Every row belongs to one group in each of 4 separate groupings. Each group adds its own fixed numbers to the row, and there is some noise. The rows also spread widely along 13 directions, which tell nothing about the answers.
In the rows, zero is written as 128.
Some rows, each with its group in each grouping after it:
[148 124 157 117 141  65  43 159 111 224 129 100 141 124 157  87 107  91
 117 119 108 144 100]
Nul Lelep j_749 tilip
[143 121 180  85 133 141 139 122 104 140 147 145  88  85 132 186  92  99
 108 138 132 102 123]
Meba Lelep j_414 zanad
[155 162  97 168 203  89  98 101 109 139 124 120 142 112 160 124  99 154
 132  93 131  91  86]
kar vop j_414 Puf
[150 123 140 112 111  98 129 126 132 130 138  97 106 110 167  94 138  95
 126 105 131  97 142]
natif vop j_156 sala
[120 110  82 138 126 115 115 119 131  93 163 115 124 126 128 107 102  99
 172  94 141  99 155]
Romiz vepor j_749 Puf
[107 138  86 160 103 136  53 130 177 119 135  67 131 152  90  64 107 120
 146 103 125 142 169]
sez vepor j_571 Nif
[176  91 133 141 160 101 124  91 147  60 125 119 144  46 131  84 159 128
 127 151 152  50 163]
natif vepor j_671 sala
[106 104 138 155  81 166 113 116  83  77 117  59 166 187 125 163 141 160
  89 149 115 147 153]
Meba vop j_156 tilip
[153 119  77 132 100 140 124 129 155  93 124 118 116 128  83  73  71 109
 154  81 130  75 171]
sez vepor j_671 Nif
[114 144 106 127 113 181 105 132 144 131 161 136 119 153  91 172 114  65
 190  93  97 124 181]
Romiz vop j_571 zanad
[154 167 171 115 110 133 122 120 152 148  89  97  87 132 138 115 132 127
  98 103  85 109 146]
Nul Lelep j_414 Nif
[120 131 126 125 106 148 145 157 131 115 166 130  83 132 150 139 155  81
 130 186 146 136  72]
kar Lelep j_156 zanad
[111 119 133 120 151 111 108  79 112  93 144  98 134  89 146 157 131 129
 124 120 136 115 160]
natif vepor j_671 sala
[111 137  94 157 173 124 144  97 162 105 159 124 131 122 145 110 198 114
 190 120 130 133 139]
Nul vop j_749 Puf
[161 140 115 140 146  96 130 143  84 117 116 152 165 145 135 133 125 117
 121 138  83  75 103]
Romiz vop j_671 tilip
[117 102 122 116 128 137  79 128 158 175 125 129 159 115 121 136 140  90
 193  67  94 153 146]
Romiz vop j_571 tilip
[135 143 137 124 113  48  23 122 134 121  69  86 160 112 161  89 110 127
 121  89  65  89 138]
Meba vepor j_671 sala
[155 134 133 130 134 133 130 134 156 159 120 130 105 113 116  96 112 131
 117 107 133 132 110]
Romiz vepor j_571 sala
[125 119 113 145  89 162  89 110 114 109 142  66 109 155 151 158  82 100
 137  91 148 120 154]
Romiz Lelep j_156 sala
[166 114 108 129 142 127 171 100  80  78  93 159 144 115 127 162  80 159
 116  79 125  62 113]
kar vepor j_671 tilip
[175  68 132 171 164 107  97 105  96 154 157  78 120  93 191 109 123 130
  99 136 226 129  88]
sez Lelep j_571 tilip
[ 97 160  95 134 104 139 156 132 161 101  85 132 127 166 115 119 129 159
 144  91  77 139  84]
Meba vop j_156 Puf
[117 161  86 143 115 141 155 159 129 121 135 134 147 185  94  87 168 109
 143 153  77 149 133]
sez vepor j_671 zanad
[150  84  93 152 117 128 109 119 177  78 110  92 140  89  82  35  77 190
  92 119 169  87 122]
Nul vop j_414 tilip
[107 110 157 115 101 138 112 121 160  83 117 115 116  98  97 143 118 144
  94 153 123 111 128]
Meba vop j_571 Puf
[124 147 147 118  78 169 122 145 169 118  99 119  86 136 107 147  99 112
 126 121 101 121  99]
natif Lelep j_156 tilip
[113 130 128 124 109 149  93 104 147 113 120 106 127 127 125 150 123  97
 182  73  94 129 180]
natif vepor j_749 sala
[171 138 135 139  96 133 121 147 148 130  93 111 118 143 131  90 143  99
 147 101  94  99 139]
natif vepor j_156 tilip
[146 142 112 184 185 171  83  99  95 169 158  92 137 149 137 179 100 110
 165 106 161 154 138]
kar vepor j_156 Puf
[185 133 149 133 125 179 160  98 152 160  92 110  75 121 151 144 110 125
 144  43 133 115 147]
Romiz Lelep j_414 Puf
[144 104  99 153 100 137 108 113 136  92 121  74 121 131 136  88  96 144
 119  99 160 111 137]
Romiz vepor j_156 sala
[116  99 189  85 102 145  82 149 184 169 101 150 131  74 117 150 169  93
 163 147  75 161 102]
Meba vop j_414 tilip
[147 103 146 112 158 151 163 133 164 129 101 199 146  61  83 144 145 133
 144 141 104 123  77]
natif vepor j_571 sala
[156  65 148  99 113  94 214 142 103 117 123 168 118 106 192 119 201 106
 136 138 124 118  73]
Meba vop j_749 Puf
[158 114 189 122 139 190  84 114 195 189 146  91  70  75  95 126 110 112
 131 144 176 150 151]
Romiz vop j_156 Nif

New rows. What belongs after each?
[117 127  94 144 122 125 150 120  98  83 152 127 140 141 156 142 160  98
 154 137 114 117 125]
sez vepor j_414 sala
[ 85 105 122  74 124 127 201 124 122 157 139 146 144 110 120 114 159 141
 128 109 103 193 111]
sez vepor j_414 sala
[170  98 174 143 150 166 132 108 181 119 140 133  92  58 120 123 168 115
 134 167 177 121 133]
Meba vepor j_571 sala
[139  78 116 134 124 140 129 134 167 103 118 140 169 105  94  81 158 129
 171 126 113 120 137]
Meba vop j_749 tilip
[166  80 143  91  60 152 187 143 181 101  56 163 105 101 137 106 161 112
 155  80  93 102 106]
Meba Lelep j_671 tilip
[ 87 196 121 132 143  93 106 113 135  89 153 100 136 148 127 119 164 124
 110 169  76 110 153]
Romiz vop j_671 sala
[148 118 171 129 121 154 137 113 132 115 134 138 103 116 171 174 203  68
 182 139 111 129 150]
Meba vepor j_749 sala
[143  88 179  93  50 113  82 148 132 161 100  76 121 130 174 117 179  63
 131 123  90 137 169]
sez vop j_671 Puf
[153  84 171 105 109 227 227 120 122 138  86 175 135 123 101 205 164 154
 131 118  96 160 108]
Romiz vop j_414 tilip
[ 73  72 126  81  72  31  66 113 115 104 134  54 109  93 216  84 126 129
 103  91 140 136 117]
Meba vepor j_414 Nif
[104 127 121 104 186  74 156 136  97 147 182 154 164 110 109 100 149 116
 125 165 105 133 125]
Romiz vepor j_749 Puf
[138 101 150 133 132 128  78 150 160 132 133 142 133  80 101 128 142  90
 138 184 121 115 105]
Romiz vepor j_571 Puf
[141 130 104 122 115 117 175 134 127  77 121 131 137 127 120  85 129 146
 105 130 116  85 105]
kar vop j_156 sala
[154  89 123 147  84 150 102 112 107  97  88  88 145 134 152 143 119 119
 142  92 127 107 139]
sez vepor j_156 sala
[119  81 116 139 108 169  97 112 187  96 117 107 174 103  80 100 180 112
 174 115 105 142 195]
Nul vepor j_571 sala
[160 168 127 110 124 128 162 144 120 194  98 126 105 156 110  97  51 141
 102  61 111 121  99]
sez Lelep j_156 tilip
[ 89 118 107 120 109 215 155 129 162 117 183 127 110 139  44 147 105  99
 146 142 145 160 168]
sez Lelep j_571 Nif
[153 100 124 129 148 152 146 132 137 160 149 134 125 102 100 102 106 131
 131 121 153 140 123]
Romiz vepor j_414 tilip
[ 34 123 125  88  80 152 145  75  83  55 118  78 152 159 109 215  93 176
  85  85  88 150 176]
natif Lelep j_671 tilip
[ 82 114 123  95 144 134 102 134 102 187 202 129 128 118 127 172 101  71
 165 124 147 186 118]
kar vepor j_156 tilip
[144 123 123 146 122 162 146 132 107 124 134 111 135 158 114 142 108 111
 128 122 126 122 137]
Meba Lelep j_156 Puf
[115  95  96 118 132  71  81  95 111 113 144  81 144  95 147  91  72 141
 113  62 155 103 156]
Romiz vepor j_571 sala
[ 93 111 122 137 143 103  96 111 139  98 146  80 159 105 112 101 145 142
  99 149 127 129 148]
natif Lelep j_571 Puf
[146 153 124 168 132 168 127 104 136 109  83 120 119 147 142 172 135 165
 124 121 113 131  86]
Romiz vop j_671 sala
[124 112 127 133 120 109  78 117  84 139  98  85 179 145 160 147 126 114
 139  90  91 125 130]
sez Lelep j_156 tilip
[122 135 161  93 126 143 166  83 173  79 156 118  60  75 123 141 130 118
 121 127 157  88 184]
Meba vop j_671 Puf
[116 129 181  93 107 147 117  94 148 141 129  81  86 100 152 158 135 110
 114 112 133 141 159]
Nul Lelep j_156 sala
[128  97 137  89 110 112  96 132 143 147 167 119  92  80 133 114  80  80
 136 120 163 124 137]
Meba vepor j_671 sala
[115 108 144 116 119 112  89 113 158 108  97 112 172  93 119 109 193 117
 155 136  77 127 164]
sez vepor j_671 tilip
[153 119 144 110 123 122  98 119 113 175 173  95  94 112 175 140 120  40
 155 105 151 122 172]
sez Lelep j_671 sala
[148 118 106 111 151  33  99 131 145 100 154 146 122  64 165  63 134  73
 166 117 130  48 128]
Meba vepor j_671 tilip
[117 108 137 113 150 154 128 121 138 167 169 114 159 116  96 124 162  94
 159 127 104 156 193]
Romiz vop j_414 Puf
[160 147 130 153 193 150 162 115  84 185 183  99 144 151 108 110 120 120
 109 139 158 141 161]
sez Lelep j_156 tilip
[125 124 117 154 114 183 100 116 160  99 142 101 113 123  93 133 107 127
 130 130 156 137 147]
kar vepor j_571 sala
[116 113 124  73  81 126 155 163 141 173 147 136 134 139 104  87 138  69
 148  88  85 148 164]
sez vop j_571 sala
[102 160 117 126 118 142 163 105 105  97  97 113 151 167 114 144 151 160
 120 102  59 133 156]
sez vepor j_414 Nif
[136  75 142 134 139 163 105 100 103 123 129 103 167 105 105 162 113 140
 131 124 143 132 156]
Romiz vepor j_156 tilip
[148 137 156 140  99 173 127 139 119 130  94 145 134 167 132 182 175  88
 176 121  60 132 139]
Romiz vepor j_749 tilip
[ 95 148  93 130 153  87  88 113 142 109 171 126 117 103 160 131 123 101
 154 113 139 113  97]
kar vop j_571 sala
[116  75 182  65  74 140 173 116 149 131 120 123  80  88 176 151 202 104
 127 123 120 152 126]
Nul vop j_414 Nif
[127 121 184  94 111 155 116 108  79 129  94 140 132 123 115 231 101 119
 124 121  78 115 142]
sez vepor j_749 Nif
[ 80 100 106 113 117 147 105 120 150 130 143 107 172 123  93 115 136 111
 172 111 102 171 156]
sez Lelep j_749 sala
[ 82 108 136 106  92 148 135 110 174 106 134  67 123 125 108  89 173 140
 112 135 121 165 169]
Nul Lelep j_156 Nif
[132 117 107 119 150  98 126 132 144 113 158 151 143  85 130 104 157  70
 178 141 110  82 134]
sez vop j_414 Puf
[160 102 138 138 128 144  96 146 128 183 140 105 108 113 155 118 111 106
 123 131 163 154  78]
kar Lelep j_414 tilip
[140  94 173 104  78 127 159 110 138 123 106  68  82 116 166  90 146 159
  80 102 160 143 142]
Meba vepor j_156 tilip
[ 88  99 122  93 117 127 131 112 144 149 173  78 109 106 106  90  95 132
 115 102 165 166 167]
Romiz vepor j_156 Puf
[127 152  81 140 129 126 165 129 169 129 194 115  39 134 166  95 124  81
 158 110 188 133 106]
natif vop j_671 Puf
[143 114 131 110 101 166 184 101 144 133 137  97  90 126 129 109 126 132
 131  65 151 131 179]
sez vop j_414 tilip
[169 102 128 153 153 190  97 115 159 120 132 124 142  85  64 123  93 136
 142 138 145  98 157]
Romiz vop j_414 zanad
[114 152 124 105 136  99 183 152 109 137 155 141 148 148 128  96 178 112
 112 164  80 131 110]
Romiz vop j_156 sala
[ 85 118 106 110 132 124  70 112 134 136 113 120 167 112  97 148 100 128
 159  99  90 150 134]
sez vepor j_671 Nif
[143 132 103 159  99 169 114 131 172  97  77 119 117 145 110 130 114 133
 139 115 109 119  97]
Nul Lelep j_671 Puf
[131 123 179 107 154 148 164  72 124 143 164  65 105  96 146 133 159 129
  99 116 161 144 201]
natif Lelep j_156 sala
[106 123 105 119 156 166 134  87 203 115 179 131  83  70 112 129 145  82
 203  91 168 128 170]
sez Lelep j_571 zanad
[106 124  99 153  78 141 111 134 124  93  97  80 121 173 165 129 138 136
 127 110 111 147  83]
natif Lelep j_156 zanad
[163 114  96 148 195  70 170 108  40 132 133 136 201 139 173 123 163 129
 129 113 108  94 122]
sez vop j_671 Puf
[139 114  99 146 132 102  65 146 136 135 159 104 143 119 101  75  80  98
 134 114 143 106 143]
natif vepor j_571 tilip
[161  92  86 132 134 133  77 144 168 110 115 183 139  63  85 121  50  89
 195  96 127  61  92]
Nul vepor j_414 tilip
[ 71 146  86 151 152  90  59  91 111 116 156  75 160 148 167 140 150 119
 165  98 109 154 155]
Romiz vepor j_671 tilip
[100 112 134 107 148 121 121 106 160 147 147 115 113  83 126 124 139 119
 147 121 144 155 124]
Nul vepor j_156 Puf
